The same things were measured in two ways. Each way mixes the same 11 hidden numbers, adds some noise and spreads widely along 7 directions of its own, which tell nothing about the thing.
Some things both ways: the first way, then the second way.
[  9   9   0   5  23  15 -10  -8 -13  18   9 -15   8   6 -16   8   5  33
 -14   3   5 -11   6  15   7 -16]
[-22 -15  -2  10  -8  10  24  -1  -9  14  -8 -25 -20  26 -28   2  -4  32
   0 -11]

[-14 -16  32   2 -30 -20   6 -11   8 -10  14  -6 -17  -1  -6   4  26   6
  12  27  -9  16   4   0   3 -10]
[ -2  -7   7  10  21  30   3  21 -13   0 -18 -25   0  17 -10  16  47 -15
  59  -8]

[  5   4  21  16 -10  -8  17  16  13  -7  25  -6 -13   6  -3  -4  12   4
  13  -1 -13  11  -4 -21  -1  -6]
[ 18   0   7  -2  15 -23  -5  21 -38 -23  17 -24  32   2  -3  -8   1  -7
  21 -20]

[-28   6   8 -15 -21  13  -1 -14   8   0  25  20   2  -6  -3  15   4  37
  -6   0 -25   1 -18  -4  31  -6]
[  3  -6  -7 -12   6  -9   9  29 -43  -8   3   7  11  11  -1  -5   6 -10
  12 -12]

[  3  -6  10 -12  -8 -13 -11   2  11  -4   1   6  -8 -24   4  -7  -4   6
  -3  11 -15   9  -9 -10 -11  -6]
[ -5 -12 -10 -14  -1 -21   1   2  -2  17   6 -14   8  -1  10   9  -9  -3
 -11   2]

[  8 -11  -6  -6   6  12  -2   1   2   3  -4  -2  -3 -28  -1  10 -26  24
  -9 -19  -5  -7 -15  12   2   4]
[ 13 -19   8  -6  -1  39 -13  -8  15  29 -10 -13  15  18  27 -20  15 -11
  16   0]

[-37 -21  -8 -25 -36 -31  24 -25  23 -18  25   2  -6 -34  10 -11 -27 -11
  34  14  15  -9 -11  25  16   5]
[  5   7   8 -12  23 -10  11   6   0  -3  13  12  10   7 -10  -6  -2  -9
  -6  11]

[  2 -32  28   1  -6 -19   8  10  -4  -4   7 -11 -32 -13  20  -1  13 -38
  -6   7   0  17   9   5   0 -12]
[ -3  -7   6 -24   8  28   6 -19  29  10 -12 -15   6  15  16 -10 -10 -17
  -6   1]

[ -3   9  13   8 -13   0   9   5  10  -1  -4   2  -7   6  -6  21   5  16
  -1   7  -8 -14  -8  -2   6  -7]
[-13 -20  15   2  12  23  36 -10  20  19   1  14  -4  17 -16   5  -2   0
 -13   5]

[-16  -9   2   0 -12  -1   4   1  -8   5  19  -2   0  -1   1   7  15   1
  -5  11  -8 -19  -2  14  13 -13]
[-16   5  -3   0   7   0  29 -14 -14   4 -10  -3 -20  12 -19   7 -12  -6
 -14   5]

[ 15  -9   0 -12   5  -2   2  14  -9  14 -13 -21   6 -22  -5  -4  -7  11
 -11 -18  -8 -16 -10   5 -46  -2]
[-30 -10  24  25  15  27 -22 -22  12   0 -10  16   7   2  31 -13 -16   5
  44  -3]

[ -1 -16   4 -11  17  -3   8  10 -18   9   5 -20   1  -7  12  -7   0 -17
  -7  -9   4 -33   8  10 -25 -13]
[-26  -4  13 -10   9  -5  13 -23  12  23 -12  -7 -17   5  21  20   6  -9
  12   7]

[  9   4  44   6   8   1 -19  31 -17  21   9   6 -23   7  10   0  33 -28
 -13  19 -33  22   6 -49   7 -15]
[ -6  13  -8 -22  -2  15   6 -14  -3 -18  15  -2  15  10   1  -2 -22 -12
 -10 -14]

[  0 -12  36  -8  17  -8 -15   5 -14  -7  -1 -17   3 -20  -7 -18  10   3
 -10   4  -4  -4  13 -29  -9   2]
[ 21   2  -1  14  22  13 -10  10 -13 -26  15  14  36  -4 -14 -30 -10  -3
  17  10]

[ 24  12   2 -27   1 -16  -8   6   7  17  -9   3  12  -9  -3 -10 -24  11
  -2  -5   1 -14 -11  12 -42  -4]
[ -7   4   7  25  -2  -3  27 -32 -15   4 -12  -6   2 -22  14  20 -39  -2
  37  14]

[ -8  21   5 -13 -14 -19  11   7   0   7  11  -2  15   3 -10  -5  11  16
   3  12 -20  -3  -3 -10 -16  -4]
[-38  15  10  10  16   3  -4 -15 -11   2  -2  -1 -12  20   4 -10 -22  -4
  27  17]

[ 32   2  -4  -8  18   5 -19   4   5  30  -1  -2 -15  -2  10  -3 -25 -10
   1   2   6 -21  -7   7 -35 -27]
[-16 -27  11 -17   3   2 -16  -3   0  -9  14   4  19   7  40  -4  -3  -1
  11 -37]

[ 11  -3  13   1 -14 -19  -6   4  10   2  12   7  -5   4   2  -4   3  -3
  14  30 -20  -1   6  -3  -9  -8]
[  0 -12  -9 -13  15 -24   5   6 -11 -20   7  18  22 -14  18  -1 -27 -12
 -22 -12]

[  8  11   5  14 -25  -1  -8  19  -7   2  10  -8  20   3 -16   1  15  11
  26  10   3 -20   5  10 -16   3]
[ 18  -7  -5  14   5   0  -1  -2 -22   9   5 -21   4   0   5  -8 -27 -13
  19  14]

[-14 -18   6   2  -7   0  -4  -9 -25   8  28 -22   9  -4  -9  -4   7  -9
  15  14  15 -27  19  19  11  -4]
[-10 -14   5   3   7  11  -4  -6 -15   6  -2  -2  -8  15  26 -12   5  -6
  15 -14]

[  2  -2 -13   9 -31  -1  -3  -7  35  -1  19  10  -6  -8   9   5  -8  -1
  14  10   6 -19 -14  27  -3 -15]
[-13 -33   3 -35   3 -17 -10  26 -20  11   9 -23   6  23   1 -20  -8 -12
 -11 -31]

[-14  -8   1 -20   4   4  -5  -8   3  18  27   4 -19 -11  12  -6 -20 -14
  14   4  16 -24 -16   4  12 -28]
[ 12  19 -10  -4  -5 -12  15  -7 -52 -14  17 -32   2  26 -33  10  20  -7
   9   1]

[  7  -3  20   7 -10 -16 -14  -6   9 -13   9   4 -22  -2  -2   1  -1  -5
  -1  31   8  -7   7 -10  11 -20]
[  3 -10   7   9  20  12  19   6 -31 -25  12   3 -16  11 -15 -13  14   0
  14 -23]

[ -5 -14 -10 -20  22   8   2   0  -7   9   2  -6   7 -15   7  -3  -9  23
  -7  -9 -14 -26  -9  15 -16 -15]
[-17  -8   6 -26   5   7  -5   6  34  56 -28 -27  -7  15   4  44  71 -14
  18   8]

[  0  19  -3  -2 -34 -16  -5   8  26   4  24  13   7  -8   0 -11  -2  -9
  24  19  -6 -10 -12  -7 -10  -3]
[-40  -9  14 -19   1 -34 -12   8 -29   1  23 -13  -5   1  13  -3 -21   2
  11 -38]

[-15  24   2  -9  -5   6  -7 -17   8   2   7  12  17  -4 -21  14   1  58
 -10  13 -18   5 -11  -1  31   1]
[ -8 -23   3 -10  -4  11  25   4  12  28  -8  -3   3   5  12   8  -3   6
  -4  -9]

[-15   1 -16   2  -9   0  -5  -9   4   0  11 -16  10 -29 -11  -4   2  17
  -2   8   4 -12  -7  10   7  -2]
[-17 -34  12 -24  12  20 -44  13  31  20  18   4  23  31  24 -54 -20   2
 -19 -15]

[  1  12  24  -7 -13 -30  17  10   0 -12   2  -4  -4  -6 -11  -1  11  17
 -11   4 -13  30  -1 -15  -5   0]
[-16  -4 -20  -7 -11 -12 -10  -3 -11  35   8 -51 -10  32  -7 -16  -7  13
  11  36]

[ -9  10  18 -19  14 -22   6 -15  10 -14   5  -5  -8 -12  -3 -11   1  21
 -33   1   4   4  -1 -17  -3 -19]
[-20 -17  20  -5  11 -11  16  -3   5  21  -3  -9  -4   7  14  -3  -3   2
  13   1]

[-19   3  21  -4  17   0   8  -6 -33   9   9 -25  18  19 -19   8  24  21
  -3   8  12 -26  21  16  14  -8]
[ 10 -17 -11  -3   1  10  26 -12   7  12  -6 -10   3   8  10   4  -2   0
   6  22]

[ 21 -23  56  -3  20 -16  -5   3 -11  -8  -5 -10 -33  -2  -5  -2   4   8
 -17   9 -18  28  12 -33  -2  -8]
[ 15 -39 -33 -14 -21 -24  -7 -10  -7  36  -1 -37  27  16  31   1  24   2
 -27  17]

Other things, the second way, with their names:
z_417: [ -8  -9  21 -10  -3  23  -3  -6 -19  33 -11 -38  -6   9   2 -13  27 -23
  69   6]
z_752: [  3 -17  19   5  10  41   6  -5  18 -11  -2   1  31  13 -15 -15  -9   9
  12 -18]
z_702: [-12 -36  -5  -1   0  -5   4  10   5   5   9  44  18 -16  20   2 -38  12
 -31 -25]
z_50: [ -9  -8  -5  -9   6  -5  -4  16 -20  11   9   0   6  20 -11 -11   3  -2
   6   9]
z_624: [-32 -10   4 -16  12 -15 -18  25 -14  19   8  31 -17  12  19  -9  10   2
  -8 -19]
z_435: [ -6 -24  13 -17   4   4  23   3  16  25  -1   7   4   2   2  -5 -11  -3
 -21 -11]
z_706: [  8 -18  -3  14   8  22 -18  -2  -4  14 -25 -22  10  -2  31  -1  15 -18
  58  15]
z_938: [ 19   7  -2  13  21  16  -2  -8  -6 -17   2  -9  30   7  23  -6  -8 -18
  39  26]
z_216: [ -6 -10 -10 -12 -11  -5  -6  10   7  13  20  -9  23 -12  -1  10   2  20
  26  -1]
z_586: [  0 -15  34  -4  22   1  13  28 -10  12 -12   3  13 -23  -5   2   6 -21
  40 -25]
z_269: [-12 -23  21 -15   5  -8  34 -13  23  24 -18 -10  -2 -11  11  24  12   2
   6 -11]
z_191: [ -4 -31  -6  -5  -4  -2  14  -4   1  11   4  29  22 -13  30   2 -22   1
  -5  -2]
z_111: [  6  -3  -1   1  17  -5  33   3 -10  -1  -7  18   1  -4   5  -3 -43 -18
 -12  13]
z_580: [  3  13  14   1  26   3  33  10  -3 -16   1   5   2 -13  -7  16  -8  -9
  13 -18]
z_343: [ 21  -4 -35  -8   5 -19  11  23 -20 -17  37   8  18   4 -12   6  -1  12
 -17   9]
z_755: [-22  -7 -16  -5   6 -10  -5  -2  14   3   0  26  -3   7   8  -3 -24  20
 -41  -4]
z_970: [ -8 -18   5  -2 -13   0  22 -21   5  38  -2 -20  -6  -8  24  10 -32  -4
  -2  -3]
z_70: [-25 -15   7  -6  11  26 -25 -20   9   1   9  12   3  48   7 -39  -3   2
 -28  -6]
z_281: [-16 -28 -18 -14   2   1  16  39  -6   5   5   4  -9  13 -27   1  19  24
  -8 -19]
z_214: [ -7  -5   0  27   9   6  25 -32 -15   4 -24 -14 -26   6  27  27  14  -4
  41  15]
z_120: [ 12   2 -14  -3   2  -8  22  12 -16  13   8 -11   5   6 -11  -3 -12  -6
  -4  20]
z_619: [ -3   6  21  -5   5  23 -12 -27  10  25  -3 -23  18  29  20 -21 -18 -23
   9  13]
z_423: [-42  -2  20  -4  12   2  27  -3  13  30 -12  -4 -30  18 -41  14   5  11
  -7   1]
z_180: [-40  -9  25 -24  12   5  -4   6  30  42  -9   8  -1  25 -18   7  32   2
  -3   2]
z_813: [ 29 -35  -9 -11  18 -40  25  47 -15 -25  25  30  37 -22   5  -7 -26  13
 -22 -17]
z_982: [ 11 -10   6 -11   2 -12  35   0  17  15  -5  17  25 -21  26  32 -26  -4
 -21 -10]
z_206: [-19   0  -9   4   4  11  16 -12  -1   6  15 -12 -13  27  -3  -3 -24   6
 -11   6]
z_794: [ -7  -8   7 -21   8   4   2  11  17  19  -8   2  18  13   3   8  26  -2
   4   0]
z_845: [ -2  10  20  -8  24  26 -12 -16  28  -7   2   1  29  21  -3 -28 -30 -11
 -13   2]
z_656: [  4 -27   6 -20  12  23  -9   2  11   5  -2  -2  12  13  24 -34  -8 -13
  13  -1]
z_640: [ -3  -3  -6  25   4  20  24 -20  -8  14 -23  -7  -7   9   1   4 -20  -5
  21  27]
z_247: [-36 -13  -9 -12  11 -13 -40  -1 -11   6  16  12  17  40  24 -36  -2  -2
 -16  13]
z_885: [  8  -1  -1  -9  22  38 -36   8  -2 -13  -8   7  29  17  -2 -35   3 -29
  17   3]
z_83: [ 15 -11 -15   6  18   7  22  -1  -5 -15  12  10   7  10 -20 -23 -20   1
 -20  19]
z_30: [ -1   4  13  -7  21  18  18  -7   3  -8  -2  14  12  21  -1 -12  -6 -14
  -9   2]
z_64: [ -6 -17   3 -14  23  -5   4  13  15  15 -14   4  23  25 -14   4  26 -10
 -22  12]
z_641: [ 24  -3  15 -24  24   6  20  14  17   7  11  10  28   4   7  11   6 -32
 -17  -6]
z_234: [-17  14   2  39  17  18  41 -24 -17   5  -3   8 -40  10 -37  26  17   5
  41  39]
z_776: [-15  -4 -23  -7 -25  -3  36 -23 -26  20  -7 -30 -32   8   6  28  -1   5
  18  10]
z_493: [-30 -20  -7  -1  -5   1  13  17  12  22  18  -1  -6   7 -18  26  11  38
  22   1]
z_230: [-12  -7  13 -11  15  35   7  16  12  -6  -1  -4   8   9  -2 -10  -1  -2
  33 -18]
z_716: [-16 -20  -2   6  22 -32  34  14   5  -7  30  61  -5 -12  -4  17  -9  26
 -32   0]
z_809: [ -6  -8   8  12  15  36 -25 -36  34  -1 -10   9  15   1  58 -25 -25  -5
  13   4]
z_175: [ 23 -13  -6   3  18  -5  48 -13  14 -21   7  36  27 -17  -3  10 -15  -3
 -45   4]
z_821: [ -8 -32  20   2   7  -7  28   0  13  35 -11   0   3  -8  12  21   8   1
   4  -5]
z_141: [-52  -2  16  -2  16  26 -28 -13   9  -8  -2  20  -2  35   5 -16   1   6
   6 -18]
z_920: [  1 -14  28   4  18  14  -5   0   0  10 -10   5  14   2  -2  -1  12 -14
  20 -12]
z_62: [ 19 -16 -28 -35  -4 -59  34   1 -10  65 -15 -48 -16   6  54  21   2 -38
 -28  45]
z_875: [-11   1  16  10  13  20   4  -2  11   7  -5  -5   0  -7  11  17   3   1
  61   6]
z_154: [-31 -23  27   1   6   8  14 -13   3   2 -10  13 -17   3  20   3   3  18
  12 -40]
z_265: [ 45 -27 -30 -25 -21 -35  23  35 -13  44  32 -55  30   0 -24   6   0   6
 -25  16]
z_719: [-27  12  14  -5  29  42 -24  -4   9 -23   6  20  -2  41 -19 -40   9   3
   4  -8]
z_916: [ 13 -33   2 -31   5 -23 -32  58  16   9  25   1  53 -24  23  -1   4  16
   8 -38]
z_131: [ 10 -13  -9 -16  18  13 -25  20   6 -17  18  30  39  18  12 -51 -32  -2
 -27  -3]
z_486: [-24 -20   9 -33  -7  -7  -9 -16   7  20 -20  -7  23  13  41  -6 -15 -12
   0  -8]
z_127: [  2 -16   6  -1  19   1   9  27  -5  27   0  -2 -24   1   1 -11  11  -7
  15  -1]
z_465: [ -1 -46  -5  -4 -24 -31  39  16  -9  30  28 -18   9  -9   5  31 -10  34
 -10 -28]
z_296: [ -6  -2   0  13  17 -19  18  16 -33  -5  12  16  -6 -17  -8  17 -11  -7
   4 -14]
z_788: [ 29   0 -14 -13   6  -6  15   2  14  13  15  -1  30  -2  15  13  -9 -16
 -22  19]
z_14: [-25 -26   8   1  -7   5  21 -14  13  22   5  26   8  -4   6  11  -5  16
  -7  -8]

Some of these things the first way, each followed by its name:
[-22 -18  19   3  27  10  10  -3 -27 -19  12 -25  13  -8   8  -3  25   4
 -28 -11 -16 -21  31 -11   5   5]
z_62
[-11 -30  39 -11  -6 -10 -12  -9  -5 -17   8  -8 -10 -33  11 -12   5 -20
  -3   5  -6  17  19 -19   7  14]
z_120
[ -3  -1 -12 -14  11   1  13  -3   6  18 -11 -20  12 -14  -5   2 -14  21
   8  -6  -7 -25 -11  14 -28   3]
z_938
[  5  -2   4  -1 -15 -33  22   8  12   0  26  -5 -27  -3   5  -9  -2 -15
  13  14   2  25  -7   4  -1 -20]
z_845
[ -6   0   9   7  -5   8  14  23 -19  21  15 -11  -7  10  -4  13  26   6
  -3  -1 -29  -7  -8  -9  -6 -17]
z_141
[  8  -1   3  12 -17 -14   0   5  -2  17   5 -15 -10  -4  -4   7   7 -20
   6  27  -9   1   7   2  -6  -3]
z_206
[-16   2  -2 -15 -45 -18  27   3 -13  17  24  10   0  16  -5  26  -1   2
  15   8   5  -6 -13  51  20  -9]
z_776
[ -5 -18   2  -4   7  19 -21  -7   3  -5   4 -20  34 -42  -3 -19  -8  19
  31 -10  -4 -11  11   4 -10  36]
z_916
[-18 -13  -3  -8  -1   0   0  -7   4  -7  11  -8  10 -22   6  -6   0   3
  -1  -2   5 -29   0  14   1  -3]
z_423
[-13  -5 -13  -8  10   4  13 -15   4  13  18 -10   2  -3   3   3 -17   6
   4   2   1 -30  -3  20   9  -8]
z_30
[-12  18  25 -23  44  24 -13  -1 -17  18  15   2  21  15  -1  -6  16  37
 -15 -13 -12 -17   4 -17   5 -17]
z_486
[ -2  23  15   6 -36  -4   2  -3  20  -1   4   9 -10  -4 -21  22   2  34
   3   8  -2  22 -21  -6  19  -1]
z_465
[ 13 -17  33   6  12 -11  -7  25 -29  -2 -11 -25  -9 -20  -8  -6  22  -3
 -14   6 -23  22  14 -30 -15   5]
z_809
[-23 -12  18 -12 -17 -28  -7 -22   7  -9  30  -3 -10 -21   4 -20   9 -18
   8  35   5  16  12  -6  20 -10]
z_580
[ -3  -9  20   7  14  14   0  -5  -9 -14   7 -16   8  -3  -3   5   8  23
  -4 -10  -2 -10  18   1   4   5]
z_813
[ -1   5   1  -1   5   5  -7   2 -14  17   3  -7   7   2 -10   9  -1  15
  13  19 -13 -14   4   0   3  -2]
z_343
[-25  -7 -22 -17  -6  16   6 -16  -5  16  -3 -15  27 -22 -13  13  -4  41
  -3 -12   0 -38 -17  41  -4   3]
z_640
[  4   0  37   8  25  12 -19  10 -16   7  -4 -17  11  -1  -2  -3  31  -1
 -15   5 -15  -2  26 -26  -3   7]
z_230
[-11 -22   7 -12  18   9  15  -9  19 -12  -7  -3 -24 -22  13   8  -5  35
 -24 -17 -26  -3 -22  -8  -7 -19]
z_64
[-10 -21  11 -19  20   3  19  -2 -14   4  14 -13 -12 -12  11   1  -4   8
 -21 -25  -8  -2  -4   7  -1 -14]
z_794
[ -5  11  15 -16  10   3  -7   1 -12   6  14   2  -1  -1  -3  -1   9  22
 -29  -4 -12  -4  -4 -15  -3 -23]
z_50
[ 52   4  27   2  -8  -1 -41  14  -3  12  -1  18 -11   6   0   3 -13   2
   8  21 -23  16  10 -15 -26  -6]
z_702
[  9  -5   9 -20   1   9  -9   1  -4  14 -13   4   5 -14   0  12 -19  19
 -14 -14 -14 -19 -12   7 -16   4]
z_191
[ -1   5  22  -1 -28 -13  14  22  -5  -8 -16   2   6   6 -10  19   4  14
  18   7 -16 -22  -4  -6 -17  10]
z_234
[-14   6  -4   6 -24  -1   8  -2  25  -4  19  12 -12  -7   5  10  -5   7
  19  16 -16  -1 -15  -7  20  -5]
z_641
[-17 -12  -1   3 -21  -5 -11 -12  -3 -28  12  -8  21 -31  -7  -5   2  13
   2  12   6 -21  13  13  12  13]
z_127
[-18  -5   4 -26 -12 -11   0  -7  -2   2  -4 -11  16 -30  -3  -8  -3  10
  13  -1   8 -10  -5  15 -18   6]
z_875
[  3  -7   5  -8 -13 -21  11  -2  -8  -7   3  -5 -13  -6  -3   7 -15   3
  -2  13 -11  -6   4   1 -11  -6]
z_716
[  4  11  12   1 -24 -14 -15   4  -3   5  16   0  16  -3 -13  -5   4  -1
  17  21   6  -4   8   5   5   8]
z_970
[ 10  -6  18   1 -30 -15 -22   7   3  -4  15   7  -9 -13   1  -7   8 -14
   0  25 -18   2   3 -20 -14  -8]
z_296
